All groups share one centre, and each spreads out both ways along 5 directions, with some noise.
In the rows, 128 means zero.
Some rows, each with its group after it:
[155 121 114 143  93 155  89  77  99 125] : z888
[173 143 113  86  97 181 121 129  89 145] : z211
[147 127 132 142 104 146 120  96 102  92] : z265
[142  80 158 158 107 132 110 174  87  80] : z265
[140 156 101 128 107 196 107 109 147  96] : z888
[132 117 158 140 125 114 173 169 104  95] : z934
[178 128 119 135 110 163  93 119  92 133] : z796
[134 120 131 147 139 128 157 183 105 121] : z796
[ 92 119 157 114 136  94 150 121 148 176] : z92
[149 124 126 134 111 159 115 120  89 104] : z211
[124  99 100 131  96 134  66  95 133 153] : z796
[145 143 120 126 143 167 109 122 104 105] : z92
[115 103 116 137 111 108 163 170 112 139] : z92
[139 181 134 113 206 194  98 142 124  98] : z92
[ 90 122 115  69 137 103 192 213 151 150] : z550
[112 125 153 136 147 113 163 144 116 118] : z550
[199 115 115  99  68 132  75  84  90 116] : z265
[122 124 108 109 128 132 134 164 130 150] : z92
[103  82 123 159 102 112  97 119 128 127] : z796
[148 130 164 137 151 125 137 175 130  87] : z934
[123 119  85  94  77 126 154 159 151 152] : z550
[156 129 135  92 116 145 172 169  73 158] : z211
[156 125 124 144  79 147  94  60 117 122] : z550
[135 147  88 125 123 144 123  97 126 155] : z265
[130 130 115 123 136 141 136 157 113 125] : z92
[125 104 133  76 143 152  96 167  75 140] : z211
[175 112  27 102  84 171 142 198  45 118] : z92
[123 140 126 138 177 140  97 137 138 147] : z934
[ 99 110 152 141 123 107 183  99  65 160] : z934
[133 156 109  85 146 144 164 168 134 151] : z796
[158 126 127 207 139 149 115  72  42 109] : z888
[104 131 106 103 161 127 108 145 153 196] : z934
[129 111 116 154 170 166  70 171  98 131] : z550
[123 132 124 104 127 110 170 162 132 133] : z265
[109 115 139 168 132 127 160 108  72 123] : z934
[108 115 102  85 134 151 147 208 110  96] : z550
[116 125 136  80 124 146 129 131 110  97] : z550
[120 109 135  93 112 123  77  88 123 155] : z211
[142  90 105 150  82 125 132 166 100 111] : z888
[195 183 125 105 119 196 132  87  83  88] : z796
[132 161 115 125 139 174 110  98 136 137] : z888
[117 132 112 154 130 154 120 109 118 127] : z265
[118 111  64 137 123 138  81 130 134 165] : z796
[129 123 187 104 126  96 165 116 100 147] : z934
[137 129 109 127 113 152 105 117 131 121] : z211
[137  88 128 144  94 109 130 147  93 113] : z888
[138 135 127 104  95 150  97  74 132 134] : z265
[143 113 140 107  70 146  92  94 132  79] : z888
[101  92 150 192 123 101  92  64 119  71] : z211

New rows. What belongs after each?
[105 156  93 112 143 130 158 121 148 163] : z265
[131 115 104  67 133 187  41 144 102 131] : z211
[105 130  89 174 173 150 112 157 121 134] : z934
[144 134 159 120 143 125 116 129 127 123] : z934
[ 88  89 136 136 149 111  85 134 123 110] : z211
[169 116 122 121  83 157  55  76 111 149] : z796
[137 104 153 193 111 137 156 150  75  19] : z888
[147 130 190 109 145 106 150 157 127 110] : z934
[116 146 148 142 118 146 172  97 104  42] : z796
[126 120 142 126 120 127 145 147 117 121] : z796
[121 122 106  85 100 137 142 150 130 122] : z550
[136 136 169 134 111 129 120  54 105  99] : z550
[157 129 146 151  89 129 163  96  91 119] : z211
[132 114 151 104  99 106 130  88 112 170] : z211
[125 126 136 106 105 143 116 124 142 101] : z888
[124 129 153 129 126 120 145 110 115 114] : z550
[113 163 107 126 148 118 203 133 130 124] : z265
[142 143 157 105 176 122 109 177 163 133] : z934
[143 103  96 124  73 133 119 126 103 133] : z92
[119 135 152 154 173 128 116 103 101 144] : z934
[107 111 114 157 113 133 150 106  79 137] : z934
[162 119  89 154  55 147 109  89 130 137] : z550
[131 140 109  78 107 152  88  98 158 172] : z888
[103 126  88 121 156 134 120 188 158 164] : z934
[154 123 139 188 121 145  80  76 104 130] : z550
[102 136 108 190 209 148 101 136 111 144] : z934
[121 130 140 141 154 131 118 111 108 141] : z934
[155 130 107 103 111 152  86 160 168 112] : z934
[142 116 139  93 115 141 122 129  86 148] : z211
[153 119 102 146 103 157 118 135  91  92] : z92
[145 105  55 110  97 144 132 226 129 129] : z92
[ 98 112 127 139 118  87 129 110 169 152] : z211
[149 100 119 163  86 140 120 129  90  88] : z888
[132 107 137 157  90 130 101 118 151 103] : z92
[184  96  83 123 110 107 103 182  82 145] : z265
[151  80  69 120  33 126 117 146 108 138] : z92
[165 118 130  62 132 195 100 174  30 130] : z211
[125 130 153 102 133 118 122 101 120 167] : z934
[ 93 147  89 134 162 127 174 155 143 162] : z265
[142 160 109 117 179 175 142 163  77 107] : z92
[147 152  48 137 113 192 110 131 136 183] : z888
[109 131 114 164  98  90 142  83 196 144] : z211
[118 126  89 164 156 153 111 172 132 116] : z934
[ 72  84 142 128 143  84  76 106 149 136] : z211
[172  89 240 133  94 111 144 171  85 131] : z796
[145 104  93 169 139 133 114 190  96 151] : z796
[143  87  78 173  83 130 155 205  96 116] : z888
[ 95 115 116 176 134 101 136 138 163 106] : z211
[170 121 167 111  92 147 103 107 103 136] : z796
[122 123  87  90 132 128 156 192 110 169] : z92
[116 115 144 138  99  86 131  76 145 152] : z211
[122 123 148  83 137  99  94  78 124 193] : z888
[177 148  81 115 117 206  58 133 123  83] : z92
[135 125 127 110  97 144  72  98 170 139] : z92
[154 153  95 109 109 153 175 174 142 161] : z211
[130 126 125 148 132 145 105 107 107 123] : z934
[169  88 113 167 108 140  68 151  91 162] : z796
[115 116 157 149 117 118 120 105 141 123] : z92
[118 127 126 126 146 127 172 145  77 139] : z92
[110 139  79 159 133 137 141 170 186 116] : z211
[150  99  76 149 119 140  65 157 113 187] : z796
[118 129 123 115 110 137 123 100 133 117] : z796
[100 123 143 135 175  91 149 174 150 197] : z550
[138 146  82 133 142 155 133 144 110 121] : z796
[136 123 132 192 140 151 119 110  79  78] : z934
[103 135 100 146 112  93 156 129 209 162] : z211
[130 124 112 128 116 144 107 122 138 125] : z211
[122 107 153 159  97 121 105 108 156 106] : z92
[186 159  58 140 137 191  96 131  85 133] : z796
[127 119 128  89 109 118 145 166 146 147] : z934
[ 99 103 108 108 149 105 147 230 145 184] : z265
[141 113  92 118  80 151 111 140 132 136] : z888
[119  81 144 112  80 103 139 178 130  81] : z888
[197 117  98 148 104 113 138 141  59  87] : z265
[145  96 104 158  79 141 134 164 104  86] : z888
[123 115 154 131 119 122 148 147 118 116] : z796
